All groups share one centre, and each spreads out both ways along 10 directions, with some noise.
In the rows, 128 means zero.
Some rows, each with its group after it:
[119 128 120 120 138 135 135 136 135 103 132 117 137 145 151 135  80  89
 125] | Pufe
[ 95 115 142 211 110 108  81 166 119  85 128 161 145 111  84 133 170 192
 128] | Peb
[186  78  97 134 205 153  79 123 132 150 124 127 219 126  99 151 150 124
  96] | Pufe
[148 145 110  94 110 126 159 103 149 154 170 126 119 175 156 146  97 106
 123] | Dazag
[161  94 193 100 153 166 180 100 105  79 244 132 108  86 157 143 177 172
  92] | kanaf
[120 123 156 143  69 135 121 154 110 126 104 127  61  87 110 126 151 133
 139] | let
[107 129 133 109 114 131 155 122 132 116 135  99 118 125 132 121 119  78
 132] | Peb
[128 150  95 152 148 202  55 134 125 125 131 131 161 172 129 138 101 101
  46] | bes
[ 84 116 126  77 120 142 115 138 122 140 146 111 114 167 159 125 156 143
 147] | bosa
[124 148 168 150 126 102 118 118 145 158  97 119 109 130 105  90  74 128
 142] | Pufe
[143  92 126 114 153 114 116 152 151 147 125 173 147 122 102 136 140 147
 139] | Gep
[ 66 107 112 112  97 122 104 146 159 147 132  95 148 186  96  97 133  77
 143] | Dazag
[146 119  70 129 138 171 138 157 119  68  89 135 180 163 161 134 176 104
 119] | Pufe
[157 109  96  68 193 154 129 148 125 124  72 189 143  90 150 110 142 144
 123] | Gep
[137 149 155 139 128  96 133 112 147 159 133 156 112 133 111 116 104 159
 134] | Pufe
[ 91 160 152 177 107 105 108 100 127 160 161  85 135 157 103 160 121 115
 127] | bes
[150 118 164 163 131  78 128 136 144 128 141 143 119 129 115 117  57 162
 149] | bosa
[122 172  79 136  92 136 128 145 133 142  49 161 120 144 120 108 160 117
 129] | bosa
[137 152  88 176  88 114 119 138  95 113  92 120 123 134 147 152 146 164
 149] | kanaf
[161 123 129  51 129 171 180 113 124 134 159 136  87 108 166 149 142  94
 110] | bosa
[140 137 109 106 106 108 158 111 127 128 139 139 102 127 150  98 117 160
 141] | let
[134 118 130 159  87 174  97 153  89  71 139 152  82  87 128  90 140 186
  79] | bes
[126  92 118 122 147 151 102 134 103  85 134  97 144 104 141  89 102 138
 107] | Pufe
[161 131 114 121  90 110 185 124 148  95 169 150 110 148 150 109  88 122
 122] | Dazag
[130 104 111 110 162 101 106 133 178 181 150 170 164 132  78 149  91 104
 117] | kanaf
[137 141  76 115 133 100 172 125 131 104 163 178 145 129 161 177 139 151
 137] | bes
[ 66 164  79 153 100 145 114 131 112 106 120 119 154 156 131 145 196 122
 117] | Gep
[146 111 129 100 168 123 121 134 155 150 134 155 145 138 126 141  90 121
 125] | Peb
[125 137 134 143 122 133 161 115 117  84 149 103 118  93 134 133 111  92
 114] | bosa
[145 146 104 147  89  87 193 103 136 131 190 158 112  80 106 207 145 108
 124] | bosa
[145 149  91 152 129 117 108 132 130 144  97 144 150 153 130 138 119 146
 131] | Dazag
[155 140 120 108 130 137 158 109 129 130 137 134 114 122 151 137 105 111
 114] | kanaf
[132 144  93  81 102 150 136 109  96 145 123 106  84 113 170 121 123 126
 122] | Pufe
[130 122 116 146 119 120 118 112 110 122 155 125 117  79 109 121 114 143
 106] | kanaf
[137 168 119 118  80 131 153 146 118 135  74 177  79 152 158 120 204 184
 159] | Dazag
[167 122 144 144 188 148  95 143 137 117 105 161 150 128 131 135  69 131
 101] | Peb
[154  88 114 176 147 157 101 142 100  69 120 108 184  98 109 121 181 138
 103] | kanaf
[144 124  77 130 131 129 112 132 113 132 105 130 149 121 132 145 149 139
 124] | bes
[105 120 117 188 144 107 101 148 144 100  87  94 201 158  93 126 117  82
 143] | bosa
[104 150 114  71 119 137 147 115 125 155 148 135  87 122 157 147 113 110
 125] | Peb
[170 129 118 146 182 109  78  94 138 205 129 138 178 135  95 134 106 165
 108] | Pufe
[ 61 191  90 130 113  88 114 120 146 160 132 161 128 180 142 151 101 149
 140] | Gep
[131 125 132 101 132 135 133 128 128 151 129 105 121 143 146 169 118  94
 141] | kanaf
[ 85 125 105 116 118 112 111 114 116 151 149  99 128 112 118 128 135 131
 131] | let
[131 121 104 146  95 133 146 159 138  89 120 159 140 150 124 121 169 130
 130] | let
[ 79 134 151  78 140 114 157 110 161 152 207 139 116 137 127 159  92  87
 121] | kanaf
[109 116 142  96 135 115 151 128 136 123 155 147  99  98 134 128  97 123
 133] | Gep
[124 109 146 107  94 145 154 146 133 104 128 121  95 110 120 104 129  87
 126] | let
[ 64 177 118 164 107 180  83 150 138  82 145 149 133 192 140 114  99 107
  64] | bes
[169 112 129 128 152 130 141 144 153 118 123 155 160 156 126 135 122 114
 128] | Gep
[ 66 155  72 104 133 121  92 114 119 187 120 111 136 112 116 187 133  87
 121] | Dazag
[ 90 111  96 121 145 145 101 152 139 136 158 161 170 133  99 192 203 115
 111] | Peb
[122  95 131 174 135 103 131 168 167 114 152 157 184 143  78 222 163  78
 143] | Pufe
[135 155 153 126 117 153 160  88  94  90 178 118  90 106 170  98 141 177
  95] | kanaf
[135 142 123 131 140 155 104 111 127 168  78  61 159 157 121 133 130  56
 127] | bes
[137 161 138 150 110 176 149 127 110 102 119 123 110 110 137 178 160  77
  96] | Peb
[142 128 137 116 164 142 125 140 164 129  78 137 162 174 124  85  88  80
 125] | kanaf
[157  99  78 101 142 136 133 155 127 124  63 146 156 117 131 122 172 122
 150] | Gep
[139 121 110  95 147 156 137 111 111 114 153 116 136 112 149 119 139 123
 101] | Pufe
[ 98 138 102 136 112 116  99 153 162 160  97 150 154 184 106 137 134 108
 146] | let
[103 158 121 124 141 148 128 118 131 123  98  84 147 168 151 125 109  69
 122] | Dazag
[ 87 132 120 112 128 109 135 131 161 139 163 143 142 155 119 148 115 103
 132] | let
[121 123 121 115 107 143 153 151 140 114 115 156 126 134 117 127 202 116
 138] | Pufe
[109 143 134 104 120 104 151 121 147 129 122 127 111 149 141  81  79 119
 146] | let
[124  84 144 104 160 156  76 163 126 123 123 143 144 169 146  88 145 192
 131] | bosa
[129  82 102  81 142 141 140 144 147 132 190 185 152 124 112 166 219 145
 120] | Pufe
[156 119  64  86 146 108 175 143 145 120  96 180 163 142 155 151 160 125
 160] | bes
[ 99 154 141 114 106 170 177 120 113  63 144  99  98 123 162 116 125  70
 102] | bes
[ 55 178 109  97 115  96 141 117 151 156 132 148 119 175 145 134 131 132
 159] | let
[130 152  88 168  98 109 112 145 115 127  94 149 139 158 133 143 155 171
 149] | kanaf
[ 90 133 103 131 110 143  98 130 115 134 103 113 136 129 106  93 180 135
 119] | kanaf
[117 110 155 156 106 121 121 144 138 106 133 107 139 175 120  90 135 145
 145] | Dazag
[119 129  88 122  79 114 114 114 135 167 142  80 127 173 120 102  95 103
 132] | Dazag
[126 133 104 116 104  95 141 141 146 157 111 129 106 117 124 173  69  73
 151] | kanaf
[143 115 156 136 115 119 120 127 138 152 150 117 114 125 108 134 104 121
 131] | Gep
[ 83 105 111 135  90  97 128 153 149 130 133 125 155 153  86 120 195 120
 162] | Peb
[118 131 117 142 126 121 158 129 121  71 159 141 127  89 132 140 102 109
 108] | Dazag
[214 115 149 179 112  93 234 109 128  48 193 142 135  73 134 182 120 116
 131] | bosa
[115 134 143  96 106 129 191 139 135  79 131 136  92 119 155 107 129  99
 142] | bes
[120 105 125 121 180 135 138 145 156  99 140 157 194 154 123 151 171 109
 126] | let
[111 159 150 123  96 183 132 116 106 115 150 123  86 120 135 128 184 129
  87] | Gep
[ 46 139  99 119 127 117  78 143 118 138 131 152 120 125 123 129 135 171
 129] | Peb
[137  86 152 103 150 146 136 162 131  83 123 164 118 100 130  87 132 147
 126] | Peb
[ 58 117 124 142 152 122  79 183 168 114  62 153 185 175  88  86 154 113
 147] | Gep
[183 134 138 140 143 147 117 123 141 148  99 112 144 166 130 121  91  98
 115] | Gep
[ 83  96 153 125 111  74 106 140 161 187 186 147 116 120  69 159 121 138
 153] | Peb
[150 148 144 177 160  95 158 111 150  95 135 122 182 167 139 148  80 109
 139] | bes
[116  91 111 134 174 151 135 113 114  58 161  70 200 102 129 113 130  80
  96] | let
[139 149 137 143 105 124 104 145 131 172  85 157  91 129 113 134 128 152
 138] | Peb
[110 139  92  84 118 110 136 123 135 179 111 124 120 137 133 149 143 100
 153] | bes
[ 80 144 125 130 133  92 122 141 148 144 139 177 122 118 108 161 112 137
 139] | Dazag
[ 62 202 105 100  98 176 132 106  90  97 143 132  61 114 183 102 105 134
  78] | bosa
[143 133 120 121 159 111 150 127 174 138 148 164 169 176 129 169  99  92
 129] | bosa
[ 56 202  89 118  83 110 107 110 124 173 121 136  81 161 149 128  99 146
 132] | bosa
[164 104 146 125  92 145 134 140 108 118  98 106  87 104 128  77 147 141
 138] | Dazag
[ 90  84 128 127 129  88 149 151 155  99 157 112 161 128 104 148 114  75
 159] | Gep
[150 109  95 139  54  90 130 205 143 134  82 198  87 157 129 151 154 180
 191] | Pufe
[ 97 164 142 128 154 123  89 103  93 168  78  81 113 113 149 136 108 140
 146] | let
[ 88 139 129 138 148 146  73 138 150 138 135 125 147 167 114 125  58  89
  91] | bes
[121 103 151  81 174 127 108 123 140 168 177 174 108  79 108 150 111 154
 105] | Gep
[ 88 178 129 165  68 163 153 139 100  72 101 114  95 122 141 140 184  96
 115] | Peb
[114 128 166 113 145 131 125  98 128 150 170  69 123 147 142 139  66  87
 123] | Dazag
[118 143 151 126 126 157 142 153 145 107  86 128 118 153 135 129 114  61
 130] | let
[112 102 136 116 164 163 114 143 139 103 120 117 158 122 113 116 130  74
 106] | bosa

New rows. What belongs after each?
[119 121  93  87 113 145 114 160 142 156 121 191 126 165 129 134 220 173
 141] | bosa
[165 180 154 143 114  81 192 126 177 117 109 183  99 175 154 107  27 123
 154] | bosa
[125 132 134  99 126 138 180 107 103  66 170 113  91  89 181 106  85 128
 114] | Peb
[119 147 126 127 115 137 109 112 102 154 106  86 112 129 140 130 134 129
 131] | Dazag
[152 153 110 138  97 124 147 122 130 147 125 144 114 142 133 158 145 133
 133] | Peb
[188  93  92 159  91 143  98 131  82 129  98  89 130 103 113  95 162 164
 123] | Dazag
[122 129 170 123 115  94 122 127 163 206 113 139  97 121  74 137 123 109
 155] | Pufe
[ 94 102 106 106 133 103 137 146 172 118 146 154 171 169 105  98 147 120
 143] | let
[145 108  74 106  96  95 167 145 151 124 161 212 104  70 102 147 123 130
 120] | Dazag
[146 140  46 115 134 127 120 154 131 109 128 216 130 139 166 137  97 184
 108] | bes
[111  65 158  95 120  96 125 165 178 166 131 134 134 141  70 129 135  83
 169] | Gep
[ 84 139 105 147 128 122  81 123  98 136 156 127 125  96 126 158 127 167
 106] | Peb
[ 95 140 103 106 127 130 148 133 139 105 166 158 128 138 147 152 120 114
 113] | bes
[127  81  90 142 120  69 119 147 129 136 124 127 150 100 100 149 131 147
 169] | Gep
[149 160 132  96 141 145 163 131 175 137 116 151 130 188 154 151  64  44
 122] | let
[ 57 163  77 167  84 140 152 144 118  51 113  99 170 180 146 135 198  81
 133] | Gep
[ 97 101 132 159 170 124 116 142 122  86 166 143 170  81 100 179 150 121
 108] | Dazag
[133 130 161 120 117 126 166 144 169 150 102 140 122 137  92 166 165  41
 146] | Pufe
[122 119 127 130  89 117 153 137 128 114 126 107 112 125 126 123 134 103
 147] | Gep
[ 86 115 142 146 137 157  85 180 138 114 100 170 137 124  90 142 183 125
 115] | Peb
[134 141 184 153 192 117  94 121 128 153 119 129 147 141 132 168  98 157
 137] | Dazag
[132 121 101 131  84  91 159 141 144 134 147 143 130 147 122 161 150 128
 164] | Gep
[166 140 121 162 133 132 133 127  94  64 108 123 113  95 168  92  41 159
 110] | bes
[119 151 129 161  87 124 112 134 139 144  88  85 139 186 115 113 116  90
 142] | Gep
[128 105 145 134 139 135 100 142 115 112 105  97 137 153 148  88 107 153
 144] | bosa
[151 137 102  77 109 152 121 138 121 167 112 180  88 152 156 121 172 188
 130] | bosa
[108 176 116 116 125 122 132 109 136 166 142 142 125 182 157 177 146 142
 140] | Dazag
[142 144  98  96 144 154 102 143 136 172  79 168 127 154 141 143 140 131
 123] | Peb
[209 113 138 113 107 126 133 141 154 186 104 172 106 159 113 131 145 153
 142] | Gep
[129 127  69 171 112 109 113 137 114 105 112 140 147  90 108 129 111 133
 114] | Dazag
[157 125 118 140 131 129 136 133 137 117 112 122 152 150 132 132 118 104
 130] | Gep
[136  84 157 129 170 122  68 151 135 141 107 106 159 177 135  92  87 169
 151] | bosa
[182  92 228 103 136 153 167 133 141 110 160 114  96 154 151  95 135 142
 145] | Dazag
[127 121 185 118 127 122 121 148 140 148  82 126  81 118 117  89  79 116
 153] | let
[161  77  98 149 129 144 111 157  92  70 135 121 147  97 145 130 130 162
 121] | Pufe
[150 141 135 141 116  93 163 121 141 119 145 144 115 140 140 143  92 134
 146] | bosa
[161 160 131 102 159 181 126 133 128 138 118 180 105 120 159 179 114 114
  88] | Peb
[132 134 117 118 123 130 124 128 124 146 108 100 112 130 141 144  74  87
 133] | Pufe
[170 144 114 135 103 153 136 105 118 127 125  71 144 207 170 105 128 120
 128] | Dazag
[133 128 146  99  91 109 211 105 128 119 176 101  82  84 136 167 121  66
 144] | bosa
[ 90 145 108 103  95 108 164 137 159 124 150 158 116 165 136 117 130 115
 143] | let
[169 134 120 182 147  87 111 139 151 137  84 148 172 177 119 125  81 150
 152] | bosa
[117 139 157 160 126 114 127  96 109 118 166 115 116  85 109 110 122 167
 110] | Pufe
[168 129 136  93 139 159 127 114 109 169 112  98 117 145 166 161 141 120
 141] | kanaf
[151 132 138 145 134 143 130 105 104 105 150 118 126 116 145 111 135 166
 106] | kanaf
[161 128  90 133  70 129 136 153 139 137 120 160 109 146 116 130 140 124
 128] | let
[164 153 126 164 141 116 150 124 140 104 120 134 147 156 150 163  66  94
 128] | Pufe
[108 120 105 166 118 163  86 140  98  88 136 111 147 110 117 131 149 135
  87] | bes
[150  86 148 112 110 123 159 186 161  96 120 185 110 137 121 121 145 129
 158] | Pufe
[133 140 184 147 130 133  89 119  85 155  66  70  67  74 131 111  74 136
 141] | let
[149 137 121 114  99 168 148  97 129 115 134  22 148 229 175  75  97  53
 120] | Dazag
[112 175 123 131 120 153  89 100 104 168 112 102 102 130 137 124 105 131
  99] | Gep
[188 124  93 168 175 161 114 136 129  81  98 160 218 168 133 110 171 152
  95] | kanaf
[131 137 118 101 100 138 153 145 135 131  92 104 101 141 150 158  95  47
 146] | Pufe
[130 172 146 188 104 100 140 139 177 150 130 171 147 191  92 193 136  95
 138] | Peb
[103 116 156 153  94  90 154 127 139 106 162 100 118 120 105 116 112 106
 148] | Peb
[148 155 147 129 138 149 142 130 133 106 132 181 109 135 149 113 127 167
 108] | Gep
[ 99 150 123 154  82 160  51 163 141 175 100 162 111 186  90 105 163 157
 101] | bes
[ 35 163  92 109 136 148 125 133 147 107 134 113 169 187 141 147 141  56
 115] | bosa
[145 155 118 110  97 157 157 131 118 122 102 133  94 129 155 139 142 102
 125] | let
[ 74 130 130 151  92  88 116 134 130 142 125 102 117 121  97 128 124 123
 156] | bosa
[ 87 116 107 146 116  87 117 183 178 129  91 162 166 173  94 148 117  85
 171] | kanaf
[126 133 158 100 157 125 165 109 168 152 176 157 139 133 108 161 137  88
 118] | Pufe
[105 150 123 147 120  98  96 123 147 193 102 147 142 149  81 129 169 148
 142] | Pufe
[133 134 142 116 107  81 193 121 134 109 155 158  88 107 150 129 106 158
 163] | bes
[ 99 111 155 114 109  95 119 152 149 145 135 128  89 127 117 116  57 117
 156] | Pufe
[192 125 128 135  80 113 192 127 150 119 148 121 125 169 139 155 126  91
 150] | Gep
[138 112 174 123 105 128 179 157 159 108 125 155 105 116 102 146 164  82
 148] | Pufe
[162 157 177 130 145 140 160 139 150 115 114 171 132 208 174 135 169 170
 155] | Dazag
[ 93 157 172 150  94 128 125 150 136 120  93 135  82 132 113 107 107 108
 136] | Peb
[184 146 159 102 123 165 193 141 137 101 110 167  84 128 171 143 125 101
 127] | let
[155  90 165  92  95 153 161 114 118 122 199  85 102 136 142 124 171 127
 127] | Dazag
[ 76 144 106 135 125 144 131 130 123  97 134  99 159 162 148 155 159  86
 125] | kanaf
[164  98 159 129 122 122 186 167 152  60 142 190 131 159 149 112 174 170
 157] | bosa
[112 151 145 114 146 155 166  94 120  89 165 106 127 111 151 103 121 104
  94] | Pufe
[142 135  94 168 135 117 117 138 136 109 118 146 177 162 125 135 128 141
 123] | Dazag
[105 126 158 125 146 116 109 129 159 169 107 131 142 140  85 100 131 117
 137] | Pufe
[ 46 176 172 127 114  98 134 117 122 131 133 118  74 120 148 128  95 146
 154] | let
[104 101 129  92 109 130 160 138 125 114 138  90 130 149 146 140 186  94
 164] | bosa
[113 109 153 118 129 123 179 131 148  86 179 128 131 103 116 155 132  67
 126] | bosa
[102 140 120 129 110 186  89 164 147 119 129 175 127 180 115 117 158 118
  80] | bes
[129  79 102  96  79 150 125 134 119 143 152  81 125 126 104 109 188 102
 125] | Dazag
[ 73 118 112  61 108 146 147 121 136 165 156 102 114 104 108 173 183  41
 126] | bosa
[163  98  85  86  99 162 149 124 117 138 161 108 128 116 130 146 192 102
 114] | Dazag
[ 46  43 176  47 170 135 128 178 181 117 192 164 134 103  78 128 153  81
 130] | Peb
[123 177 146 128 120 105 181 101 149 134  95  91 131 180 151 127 105  68
 166] | bes
[104 130 111 146 129 105 126 109 103 124 103  57 149 110 127 134 124  96
 154] | bes
[115 159 112 143  96 120 145 108 107 118 152 100 104 121 150 147 113 121
 125] | Gep
[108 110  82 127 116 131 157 137 137  80 167 142 150 101 113 145 129  77
 103] | Dazag
[189  80 132 116 127 165 124 159 143 143 140 147 130 106  96 181 150  75
 104] | let
[149 106 108  82 129 116 168 145 125  99  93 151 100  86 155  95 105 129
 153] | bes
[128 118  94  86 114 167 132 154 113 102  90 146  98 104 152  95 126 115
 116] | bes
[106 122 104 101 128 141 138 149 139 124  99 143 131 115 116 133 150  80
 127] | Dazag
[ 62 172 147 155  81 134 137 146 136 101  97 121 102 150 126 115 134  91
 133] | Peb
[160 115 149 158 125 104 124 123 128 147 101 103 141 125 105 123 131 134
 154] | bes
[140 112 134 156 135  94  93 135 137 167 101 123 155 138  92 129 126 145
 152] | bes
[125 112 171 138  66  99 152 150 165 145 176 151  93 158  89 133 153 133
 152] | Gep
[199  69 169  91 160 171 154 116 154 129 197  90 175 194 142 135 146  86
 112] | Dazag
[177  47  50 171 146 105  90 143 173 120 201 142 252 158  56 148 105 102
  86] | let
[ 78 114 183 107 121 137 127 100 106 122 201  86  85  79 122 111 126 138
 110] | kanaf
[109 157 134 149  72 100 157 123 138 120 158 127 104 166 134 141 118 125
 144] | Gep
[108  89 125 148 167  98 113 128 132 114 127  81 190 107  98 143 119  91
 146] | bes
[114 129  97 165 151  88 119 134 149 105 139 160 162 101 100 143  44 110
 110] | Dazag
[134 144 119 134 131  99 144 122 142 134 163 175 125 134 134 166 106 155
 128] | Dazag
[166 129 160 131 108 127 156 104 119 153 118  92 109 123 119 135 162 112
 145] | bes
[139 155 107 101 159 169 159 119 134 109 158 157 148 141 162 200 141  79
  89] | Peb
[170 170 112 195 104 109 125 112 131 128  94  94 155 193 145 126  67 116
 134] | Gep
[124 127 126 129 104 112 132 154 134 121 104 119 100 142 144 137  60 101
 156] | Pufe
[163 138  78 108 120 149 143 123 110 120 124 160 130 139 165 126 177 172
 115] | Pufe
[ 77 160 117 185 100 102 133 126 123  95 147 128 143 135 115 156 150 136
 131] | Pufe
[ 93 141 105  68 128 181 123 144 144 148 139 198  98 110 114 128 166 107
  78] | bosa
[104 172 102 148 158 119 116  96 148 126 140 125 171 169 134 117  61 105
  97] | kanaf
[ 91 133 125 134  96 123 141 134 137 119 120  98 130 139 113 124 150  83
 143] | Peb
[ 73 112 129  68 187 178  83 136 140 160 133 143 151 115 106 139 164  87
  91] | Gep
[232 144 115 170 116 181 153  95 103 104 143  86 151 148 160 167 139  97
  84] | Gep
[101 146  98 108 136 134 140 110 146 142 155 122 146 130 123 178 120  53
 107] | bosa
[167 117 168 151  96  99 149 130 176 157 177 134 124 182 103 155  96 105
 143] | Gep
